The first 4 rows are patterns. Each new row is the sum of 2 different patterns, raised or lowered, with some noise. Before adding, each is slid sideways (what falls off one end comes back at the other) and multiplied by a number that may be negative. Names go in the order of the patterns.
In the rows, 128 means zero.
Known rows, each followed by the names of its patterns:
[128 108 157 130 106 105 136 147 157 146 128 144 107 135 143 147 134  96
 117 153 140 126 104 143 114  99 144 119 120 159 129 100 143 139 158] => q967
[147 122 155 103 111 124 102 157 136 106 132 106 155 143 146 135 153 111
 157 133 151 113 154 104 102 139  95  97 106 131 136  99 123 114 108] => q932
[140 152 124 139 152 128 124 124 128 120 151 127 118 126 103 125  99 153
 134 135 157 154 112 143 145 155  98 111 134 150 125  98 127 130 141] => q443
[103 154 128 142 127 147 148 147 153 144  96 113 136 137 132 106  96 149
 160 116 139  98 115 113 101 115 153 159 132 122 129 115 106 136 110] => q56

New rows, each followed by the names of its patterns:
[131 104 102 155 161 102 149 145 136 152 153 107 150 148 137 126 119 123
 170  87 113 161 131 103  98 107 120 111 113 143 112 132 110 147 146] => q967 q932
[ 84 128 124 118 100 127 140 177 155 105 170 194 159 132 117 153 118 154
 147  95 142 115 165 153 148 140 109 138 160 156 160 137  97 114 123] => q932 q443
[132 106 108 176 142 134 138 108 149 126 134 118 141 141 124 130 158 144
 155  86  92 110 126 104 151 120 117 120 158  85 148 139 118 141 138] => q932 q56
[132 181 146 125 135  94 129 143 152 152  99 105 116 159 124 129 100 135
 136 137 126 186 145 135 173 136 157 160 117 153 114 151 173  93 139] => q967 q932
[192 167 185 170 185 197 207 190 225 171 230 166 197 164 180 140 174 178
 142 134 188 198 184 140 182 195 166 197 166 194 141 171 170 140 206] => q932 q443
[142 107 162 140 130 149 125 164 135 157 164 131 154 124 126 135 140 159
 111 108 125 143 173 103 128  94 114 101 124  99 145 135 146 107 152] => q932 q56
[113 139 156 104 104 102 144 146 136 162  97 124 159 120 137  99 113 104
 135 101 127  99  99 103 111 123 146 148 138 169 134 152 134 137 122] => q932 q443
[148 124 114 175 170 155 150  96 161 193 135 176 100 125 121 119 116 183
 153 149 126 162 116 148 174 124 152 195 165 159 142 187 171 177 187] => q932 q56
[128  96 114 114 143 151 140  85 141 121 120 104  95 118 158 115  70 127
 126 151 129 124 133 128 123 100 120 127 138 124 138 128  93 120 106] => q967 q443
[101 112  94 164 102  65 110  86 108  77 127 148  72 115 107  64 128 134
 120  80  68 109 109 109 117 114 138  86 116  98 109 119 118 119 130] => q967 q932
[171 125 159 188 135 163 207 177 170 154 199 181 189 198 158 134 123 187
 181 166 160 106 171 206 144 188 110 136 131 129 128 196 163 160 136] => q932 q56
[142 140 153 115 164 166 174 186 126 127 148 158 148 181 175 152 133 164
 137 117 167 144 140 184 165 153 160 188 181 199 186 200 105 139 160] => q443 q56
[159 161 105 147 149 187 126 108 144 130 182 165 152 147 140 191 160 156
 151 167 127 190 149 156 134 145 126 101 179 128 130 157 173 139 139] => q932 q443
[ 73 102 111  90 116 156 145 134 105  96 116 113 119 101 117 111 114 123
 112  93 118 107 116 104  75  99 104 102 166 130 133  83 106 128 116] => q443 q56
[117  93 175 164 116 135 105 150 130  90 117 165 188 130 143 163 111 123
 152  95 113 188 125 142 113 158 174 133 161 171 125 117 130 123 126] => q967 q56
[134 148 191 143 131 146 166 129  96 150 129 136 179 167 152 153 183 163
 158 161 160 107 153 150 142 144 101 113 135 198 139 161 144 155 114] => q443 q56
[146 139  87 140 110 153  99 162 135 142 169 133 137 165 182 118 118 135
 139 166 127 115 161 130 152 135 112 142 106 114 174 125 142  91 116] => q967 q932
[138 162 185 143 168 157 185 138 134 151 176 133 188 175 159 155 196 103
 128 146 122 105 112 134 132 107 176 152 124 157 140 193 160 114 113] => q932 q56
[125 159 152 108 158 153 151 136 141 188 146 166 159 141 134 188 140 154
 111 166 146 105 152 141 143 124 134 129 111 141 124 148 157 132 151] => q967 q932
[ 81  96 115 142 103 106 108 120 144 163  90  92 144 102 139 122 127 132
 144  88  76 108 100 111 101 154 111 136 160 109 100 114 128 117  69] => q443 q56
[ 99 120 132 120 125 161  73 110 110  56  86 148  83  85  60 137 141  79
  88 132 156 103  91  73  82  87 100 118  82  97  98 109 135 127  67] => q967 q443
[177 125  94 163 163 109 108 126 138 137 153 120 124 113 143 150 150 145
  79 122 165 145 152 111 173  95  99 140  96 100 177 118  88 120 170] => q967 q443
[ 72 117 116 160 124 115  96 123 100 127 140 130  89 123  88 121 135  64
  78  99 139 109 102 137  89 106 141  83 139 120  88 103  66 141 140] => q967 q932
[100  81  69  78 121  51 114 114  52 113 133  92  73  54 110 106  73 100
  89 109  59  89  76  74 106  49  96  99  69  87  58  97  81  57  56] => q967 q932
[137 111 147 121 143 143 155 117 108 135 155 167 135 140 124 117 104 120
 102 141 145 119  87 174 160 152 113 121 184 136 115 104 128 126 160] => q967 q443
[153 116 111 175 148 163 133 139 181 134 166 145 150 132 171 128 145 153
 169 143 168 140 110 157 136 129 158 155 183 104 141 131 107 139 160] => q932 q443
[ 98 112 135 139  99 140 130 152 178 132  88 151 131 175 114 127 157 156
 104  78 124 133 138 149 166 118 150 167 105 126 112 128 106 128 110] => q443 q56
[121 148 151 162 122 106 135 163 172 137 140 129 119 104 126 106 144 153
 123  87 178 163 160 118 122 190 141 115 104 133 133 169 145 116 152] => q967 q443
[144 148 143 173 128 132 101 126 135 165 112 122 132 146  97 175 160 125
 195 170 142 150 141 191 146 141 181 126 132 100 171 171 166 179 116] => q967 q932
[121  91 112 141 119 122 109 103 110 115 103 117 113  83 129 130  92 104
  87  94  81  86 104 137 140 121  91 113 107  93 136  97 110 118 107] => q443 q56
[123 118 145 119 138 109 156 122 134 158 110 147 150 152 123 103 111  89
 100 126 129  93 101 140 156 103 128 153 150 155 152 135 116 100 155] => q932 q443
